Every row belongs to one group in each of 3 separate groupings. Each group adds its own fixed numbers to the row, and there is some noise. The rows also spread widely along 13 directions, which tell nothing about the answers.
In the rows, 128 means zero.
Some rows, each with its group in each grouping after it:
[138 133  76 137 141  90  99 148 127 105  88 117 113  65 170 124 166 114
  59 141  82 165 149 129 153 126 153  95]
zepe K917 X
[140 151  98 100 131 132 139  97 133 132 157 146 148 129 146 136 119 157
 136 141 123 112 123 121 141  99 134 134]
ranog K339 Y
[105 140  72 128 167 171 132 122  70 126 137 144 121 128 115 149 101 135
 103 147 132 131 120 120 169 125 105 126]
zepe K275 Y
[110 152 154  76 114 167 113 164 128 158 150 153 146 131 123 123  87 131
 150 118 124 124 119 114 137 115 135 125]
kodos K275 G
[105 144  72  85 152 174 112 128 113 125 151 132  69 151 123  98 101 146
 118 143 116  96  85  92 141 169  96 149]
Pomaf K917 G
[136 116 171 155 135 159 116 121 117 136 144 183 155 169 127 148 131 158
 169 138 155 107  86 115 160 137 145 133]
kodos K339 X
[104 128 137 138 141 179 130 165  73  98 134 155 118 125 131 132  92 144
 106 116 145 113 114 166 168 173 125 134]
Pomaf K917 X
[146  95 119 140 165 152 116 124 133 126 137 104 139 157 162 161 129 137
 157 179 132 148 106 104 172 132 147 119]
Nupog K339 X
[126 114 167  57 154 130 135 118 156 156 131 110 156 146 154 160  91 171
 153 158 122 108  42 152  94  74 114 146]
Nupog K275 G
[151 149 145 152 129 117 173  98 160  88 153 144 154 104 116 120 140 150
 135 108 162 102 122 166 141 113 137 139]
ranog K339 X
[151 141 130 116 125 124 129 123 163  99 138 115 123 114 114  97 136 129
 128 120 139 129 115 132 133 127 144 124]
ranog K339 X
[132 119 149 116 141 165 129 130 143  61 156 128 104 163 143 113 134 151
 156 140 143 100 111 159 155 168 120 163]
ranog K275 X
[112 172 127  68 121 146 126 116 130 112 171 164 140 142 134 128 111 150
 131 122 127  86 118 128 139  99 102 153]
kodos K275 X
[119 122 140 132 137 138 135 133 131 123 139 139 134 119 132 151 136 131
 129 147 144 130 136 124 151 115 129 123]
kodos K917 Y
[133 165 142 131 104 135 118 144 153 139 163 143 125 114  96  90 124 143
 101  99 158 116 126  88 144 144 135 105]
kodos K917 X
[162 156 118 160 147 153 133 113 118 144 183 143 162 141 131 138 124 167
 102 136 144 115  91 105 164 142 137 113]
Pomaf K339 X
[115 105 161 157 141 140 149 173 137 152 123 107 129  87  81 110 100 131
 132 124 167 138  93 129 117 151 122 106]
Pomaf K339 Y
[138 144 114  81 111 141 118 121 125 132 136 154 153 122 134 136  90 133
 144 117 138 149 139 119 155  92 155 121]
Pomaf K339 Y
[134 112 129  93 107 114 115 114 146 130  96 170 137 118 153 124 110 146
 171 118 127 136 113 129 131 100 156 132]
Pomaf K275 Y
[158 145 119 161 125 102 143 111 144 106 114 158 168  76 135 151 165 108
 121 115 135 171 175 137 173  82 184 101]
ranog K339 G
[137 131  99  95 148 126 153  99 154 103 117 123 120 116 144 122 102 123
 156 129 121 115 105 157 134  98 142 148]
Nupog K339 G
[161 142 103 113 102  97 129 109 166 132 117 131 125  92 126  74  97 158
 112  85 144 138 111 129 124 115 161 105]
zepe K275 Y
[102 171 129  88 135 157  97 186 104 112 159 130 134 108 131 141 136 122
  73 146 101 128 164 121 151 127 104 123]
zepe K917 X
[125 174 116  80 110 116 122 128 130 102 108 158 110  90 104  92 116 123
  91  81 123 118 121 159 122 107 141 127]
ranog K339 G
[110 115 121 123 110 119 142 137 127 144 118 153 131 101 158 123  83 173
 141 109 148 116 141 131 148 130 145 116]
Nupog K917 Y
[125 135 133 163 137 165 147 195  95 148 134 147 155  92 156 124  93 121
 144 129  94 111 141 169 149 164 165 113]
Nupog K339 Y
[119 133  78  36  92 147 100  94 133  86 129 165  94 168 168  87  77 162
 185 109 128 110 136 116 164 132 146 163]
ranog K339 X
[125  81 199 142 151 128 112 132 147 112  92 164 129 150 135 144 162 163
 172 159 137  99  56 152 108 138 124 159]
zepe K917 X
[118 125  87 122 127 127 107 116 121 122 118 146 114 115 121 132 120 135
 115 116 162 166 149  79 183 120 141 106]
Pomaf K339 G
[138 142 125 147 169 148 160 166 139 135 154  83 146  85 117 124 115 122
 100 143 116 132 104 154 127 135 125 116]
zepe K339 G

New rows. What belongs after each?
[120 140 131 156 134 133 173 133 113  99 168 161 147 101 175 146 116 186
  99 117 141  80 142 184 157 148 117 145]
Pomaf K917 Y
[151 116 141 119 141 152 117  99 142 119 149 124 128 172 117 126 123 165
 148 144 165 125  72 108 148 135 136 133]
ranog K339 X
[103 161 100 110 130 141 145 132  98 114 135 181 105 110 157 103  92 177
  96  97 107  60  95 172 132 161 113 154]
Pomaf K917 G
[119 125 106 124 126 119 133 172 145 128 127 105 118  79 177 103 122 142
 119 128  92 136 149 140 142 158 145 110]
ranog K275 G
[129 130 135  97 136 155 100 156 131 159 169 105 135 147 124 131 105 165
 113 154 142 138 111  88 138 135 116 111]
zepe K339 Y
[110 114 149 115 132 122 137 130 145  66 117 126  97 111 135 133 131 134
 103 111 163 129 137 171 157 126 125 138]
kodos K917 G
[122 121  87 127 136 124 126 144 119 141 115 135 131  92 159 128 115 129
 132 141 102 142 135 120 146 130 143 113]
Pomaf K339 Y
[116 114 158 172 171 140 144 156 138  99 141 139 140 107 133 164 179 121
 134 163 130 119 137 143 152 140 112 143]
Pomaf K339 G
[118 121 109 127 135  98 157  97 163 143 124 147 134 105 155 128 116 173
 156 124 139 102 110 118 133 106 124 131]
Nupog K275 G
[141 160  96 115 154 143 118 154 112 143 119 114 141  88 121 119 116 101
  87 143  86 145  98 132 125 114 145 107]
zepe K917 X
[134 162 122 100 103 150 133 148 153 109 199 148 119 134 170  83 105 182
 134 112 119  70 147 133 142 174 117 151]
Pomaf K275 Y
[133 132 132 113 139 148 118 148 162  92 117 134 114 118 110 118 145  71
 178 139 122 145 160 117 153 116 155 137]
Nupog K339 G
[136 157  89  92 102 108 114 129 149 142 128 129 127  87 120  99 121 123
 114 116 121 151 154  91 135 103 149  98]
ranog K339 Y
[132 106 110 144 122 106 123 102 130  81  93 172 111 117 175 120 138 147
 136 109 132 122 124 155 169 134 156 131]
kodos K275 X
[123 120 118 122 140 142 144 110 136  94 118 147 106 126 136 123 119 124
 145 124 141 120 114 149 156 128 142 144]
kodos K917 G
[142 115 133 118 154 165 120 109 140  85 136 135 103 168 141 137 148 136
 151 160 135 123 101 135 158 144 140 153]
ranog K917 G
[141 133 121 154 140 128 126 133 131 124 135 155 141 120 168 126 149 137
 133 142  96 104 109 135 147 141 148 128]
kodos K339 X
[109 136 169 118 132 146 137 172 180 118 166 138 139 109 112 121 153 116
 184 146 131 109 156 107 130 134 107 153]
Pomaf K339 G
[168 161 130 144 112 130 111 121 162 125 134 168 110 121  91  71 140 134
 120  86 148 123 100  98 139 153 161 113]
Pomaf K275 G
[113 138  84  94 154 145  91 131  90 145 135 109 119 132 139 153 116 135
  67 155 118 156  99  88 162 112 113  96]
kodos K275 X
[140 155 120 111 101 103  95 135 135 147 119 171 129 107 150 104 146 161
  99 116  99 119 121 111 123 127 149 104]
ranog K275 Y
[143 157  80  85 104 140 131 115 128 120 142 142 133 116 164 103  80 149
 129  95 122 143 147 132 169 120 171 117]
ranog K275 G
[140 157 145 176 132 107 136 170 129  88 124 119 118  63 102 102 146 120
  39  87 146 124 136 171 144 152 141  92]
Nupog K339 X
[ 87 133  84  48 139 149 107 114 128  90 126 135  71 147 122 115 119 133
 144 142 126 114 127 107 145 126  93 161]
ranog K339 G
[146 133 135 104 116 140 129 118 170 115 160 137 142 134 139 123 113 148
 161 118 157 142 143 107 163 116 146 132]
Pomaf K275 G
[107 133 118  89 116 122 114 162 154 102 132 123  96 104 154  97 132 140
 126 122 109 119 158 131 137 151 127 134]
ranog K339 G
[136 126 176  79 119 127 101 149 164 127 125 130 132 135 134 123 137 145
 144 135 121 128  98 132 112 118 143 132]
ranog K339 G
[141 131 134 172 128 112 119 134 117 144 106 152 146  92 122 139 142 129
  87 115 144 155 114 115 158 120 166  81]
kodos K917 X
[125 164 100  70 123 148 132 114 133 113 137 150 125 118 115 105  92 123
 142 117 123 108 108 128 128 105 126 149]
Pomaf K917 X
[ 97 174 161 124 133 134 129 193 131 125 152 142 130  78 102 117 148 111
  82 117 110  98 141 143 119 133 103 123]
kodos K339 G
[111 172  53 124 127 129  87 134  65 127 124 189 114 114 173 127 144 156
  61 127  74 106 142 108 170 151 133 111]
ranog K339 X
[117 154 117 100 123 129 113 154 112 122 138 127 135 104 141 131 104 139
  82 115 127 130 143 131 156 118 132 106]
Nupog K339 X
[109 136  83 119 167 135 140 100 114  87 114 156  91 125 135 134 134 128
 122 138 117  91 110 147 150 124 110 154]
Nupog K339 G
[127 143 127 109 155 156 126 153 133 147 148 102 121 125 110 115 119 132
 115 150 115 122  82 120 120 142 119 122]
ranog K339 G
[135 170 142 108 129 148 116 154 122  96 138 158 125 115 119 100 126 131
  97 112 110  96 110 164 125 140 132 140]
zepe K917 X
[128  95 159 126 147 153 116 151 139  81 110 100 102 133 105 119 125  98
 141 138 157 151  99 151 147 144 140 129]
kodos K339 X
[132 153 123  91 113 112 104 160 149 126 143 120 117 107 169  95 126 150
  86 119  93 110 111 134 123 140 128 115]
kodos K275 X
[139 123 102 106 132 167 122 119 123  98 115 134 109 140 133 107 102 114
 163 133 127 141 113 133 160 142 162 134]
ranog K917 X
[ 93 156 104  85 102 139 107 155 104 113 147 165 112 121 163 105  98 155
 111 103 113  93 151 128 159 150 118 136]
kodos K339 X
[181 108  91 130 110 140 123  91 145  97 102 161 123 143 171 100 111 126
 198 119 124 151 133 140 173 138 217 128]
ranog K339 Y
[100 152 104 110 128 154 151 121 128 142 149 156 112 117  92  94  88 135
 152 111 145  91 109 110 129 129 102 137]
kodos K275 Y
[ 96 120 128 134 163 153 123 144 108 117 129 133 109 130 107 138 137 119
 127 154 133 115 100 116 146 139  98 134]
kodos K339 X
[ 93 111 121 132 145 133 153 122 159 118 119 144 101 105  97 117 132 127
 173 137 157 115 123  99 133 131 101 149]
Pomaf K917 G
[149 119 162  74 136 135  89 115 140 110 137 117 115 174 128 129 115 176
 100 135 154 120  41 135 121 126 119 135]
Pomaf K339 X
[135 120 123  69 129 149 139 117 163 111 160  81 116 139 117 111  72 157
 138 131 175 142 114 126 137 116 121 137]
zepe K917 Y
[127 129 119 113 111 144 141 113 144  79 151 150 120 137 149 111  90 159
 166  99 167 112 155 136 181 139 142 144]
Nupog K275 X
[150 150 119 102 113 144 139 121 154 122 135 144 136 115 135 106  98 112
 153 106 127 136 130 135 151 109 176 126]
kodos K917 G
[103 129 118 116 151 131 137  91 120 130 144 148 119 139 126 161 128 171
 100 139 162 110  94 108 154 106  97 133]
kodos K917 G
[118  89 164 130 148 195 109 167 106 118 131 106 124 154 104 161 116 111
 152 167 169 181 135 114 173 148 145 112]
ranog K917 Y
[131 144 129  79 121 173  70 142  92  97 104 164  95 158  90 116 123  98
 121 124 131 151 119 122 152 132 154 123]
ranog K339 Y
[154 106 105  82 103 106  87 108 158 106 107 130 120 132 187 130 117 153
 130 116 139 184 144 107 178 109 179 109]
Pomaf K275 G
[101 108 105  81 132 151 127 119 105 137 111 140 117 140 147 129  70 165
 159 126 136 127  93 132 147 127 133 139]
ranog K339 G
[138 115  85 154 138 174 162 121 129  92 147 148 122 127 166 116 114 119
 201 147 120 122 167 142 182 165 167 148]
ranog K917 Y
[131 111 144  91 140 164 102 130 133 108 119 116 112 155 104 122 116 119
 158 146 149 155  91 115 142 128 134 128]
ranog K275 X
[ 76 125 144  95 117 163  98 190  96 139 148 122 105 124 117 134  94 144
  91 128 159 141 157  97 164 155 105 103]
kodos K917 Y
[137 118 146 118 138 147  92 130 123  93 115 170 125 153 171 165 166 119
 135 152 112 140 134 137 173 118 161 137]
kodos K917 G
[116 144 158 164 171 161 150 175 122 117 167 111 135 108 104 131 143 118
 100 152 124  95  94 155 128 156  99 130]
kodos K339 X
[116 122 114 144 136 138 114 143 143 143 126 137  80 124 121  86 141 158
 125 133 127 108  98  86 132 185 125 119]
ranog K917 G
[115 122 173 102 133 153 125 190 151 116 131  97 133  98 108 126 112 110
 131 132 142 160 146 143 135 127 134 123]
zepe K917 G
[131 154 132 116 143 162 156 158 108 141 172 105 161 114 138 128  63 154
 105 122 131 106  98 163 143 134 131 115]
Nupog K339 X
[135  91 135 143 156 132 113 135 125 113  93 128 111 133 154 143 132 136
 128 143 130 141  93 145 155 141 156 119]
Nupog K339 G
[110 160 119 154 143 146 145 170 113 159 144 163 153  89 139 131 123 126
 134 132  93  97 141 125 143 137 136 120]
Nupog K339 G
[165 159  78 104 149 151 118  88 135  88 147 136  80 158 137  95 145 138
 103 147 102  90  80 137 132 150 135 147]
ranog K917 Y
[ 89 126 174 110 133 175 127 185 110 168 144 134 144 127 100 134  81 133
 152 129 147 126 104 119 137 136 120 121]
kodos K339 G
[102  92  90 163 170 172 127 121  86  93  97 174 113 143 147 154 137  95
 196 168 114 127 128 126 188 146 139 151]
kodos K339 X
[ 73 146 198 133 141 105 139 183 137 181 131 131 163  58  69 162 149 134
  76 128 153 131 110 109  98  81  76  95]
kodos K275 G
[139 148 122 144 134 144 147 125 156 102 166 130 113 120 123 106 141 147
 120 123 147 113 138 123 156 156 134 131]
ranog K917 G
[ 98 118 172  90 154 183 145 134 119  99 181 126 133 173 119 166 105 152
 153 159 168  94 105 153 146 121  83 167]
kodos K339 Y
[159 156 125 106 129 145 101 139 146 104 154 129 113 140 140 106 148 134
 104 131 110 124 120 129 146 149 152 125]
ranog K339 G
[131 115  98 165 147 132 135 142 122 119  88 159 122  88 143 118 137 100
 155 129 103 140 126 137 154 143 166 123]
Pomaf K339 G
[118 179 162 149 183 202 136 183  71 116 163 171 149 136 111 163 142 104
 101 156  86  74  98 184 138 144 114 148]
Nupog K339 G
[149 167  94  74  85 108  84 132 123 135 110 155 129  97 139 100  98 142
  72  86 122 161 150 114 147 100 176  91]
zepe K917 Y
[135 153 130  64  96  97  99 117 150 107 110 156 106 109 123 104 123 151
  83  94 140 123 113 135 116 101 134 125]
Pomaf K917 Y
[130 135 157 109 154 169 110 133 131 133 127 146 138 153  88 146 132  99
 166 162 134 127  88 101 132 104 132 135]
Nupog K917 X
[128 139 137 149 139 138 150 141 157 119 165 126 144 109 120 118 148 137
 153 144 134 111 138 113 141 141 121 132]
ranog K339 X
[140 126  92  96 154 154 127  94 147  97 151 110  90 160 143 116 116 140
 132 143 136 120  90 122 157 135 123 143]
kodos K275 G
[113 138 146  78 112 130 155 118 138 138 168 114 155 119 116 140  61 173
 115 103 190 125 120 139 141  84 113 122]
kodos K339 Y
[124 144 173 165 154 141 131 165 125 131 141 135 146 100  89 148 158 108
  89 133 143 134 115 134 141 123 128 106]
kodos K339 G
[167 172 112 123 128 103 141 115 189 112 164 123 133  94 130  97 172 128
 116 137 101 102 134 125 111 114 136 127]
ranog K339 Y
[136 167 116 125 107 122 143 113 156 124 147 175 156 101 120 108 129 118
 163 105 131 111 152 109 148 100 150 130]
kodos K339 X
[142 178  93 108 129 133 121 138 153 114 157 144 114 111 130  97 146 109
 123 136  91  96 152 111 133 127 132 132]
Nupog K339 Y
[136 160 101 133 134 143 124 140 101 113 142 142 132 112 139 123 106 135
  89 112 125 120 133 138 169 138 147 110]
Nupog K339 X
[168 107 126 149 133 123 135  96 143 114 118 139 122 139 167 126 116 167
 132 127 144 117  90 152 150 138 173 120]
Nupog K917 Y
[130 118 119 111 125 129 144 126 161 121 143 103 138 107 145 128 110 144
 151 129 152 161 152 115 163 114 146 116]
ranog K275 G
[119 108 131  97 132 123 113 116 138 118 122 113 114 131 138 147 123 163
 106 135 165 159 119 113 156 115 130 115]
ranog K917 G
[133 171 102 133 132 190 148 114  84 131 151 192 153 137 110 125  88 127
 159 107 132 113 126 135 174 129 161 135]
ranog K339 G
[149 141 110 127 148 131 149 114 134 123 141 132 161 106 146 140 117 132
 135 139 116 126 101 145 140 104 142 130]
Pomaf K339 X
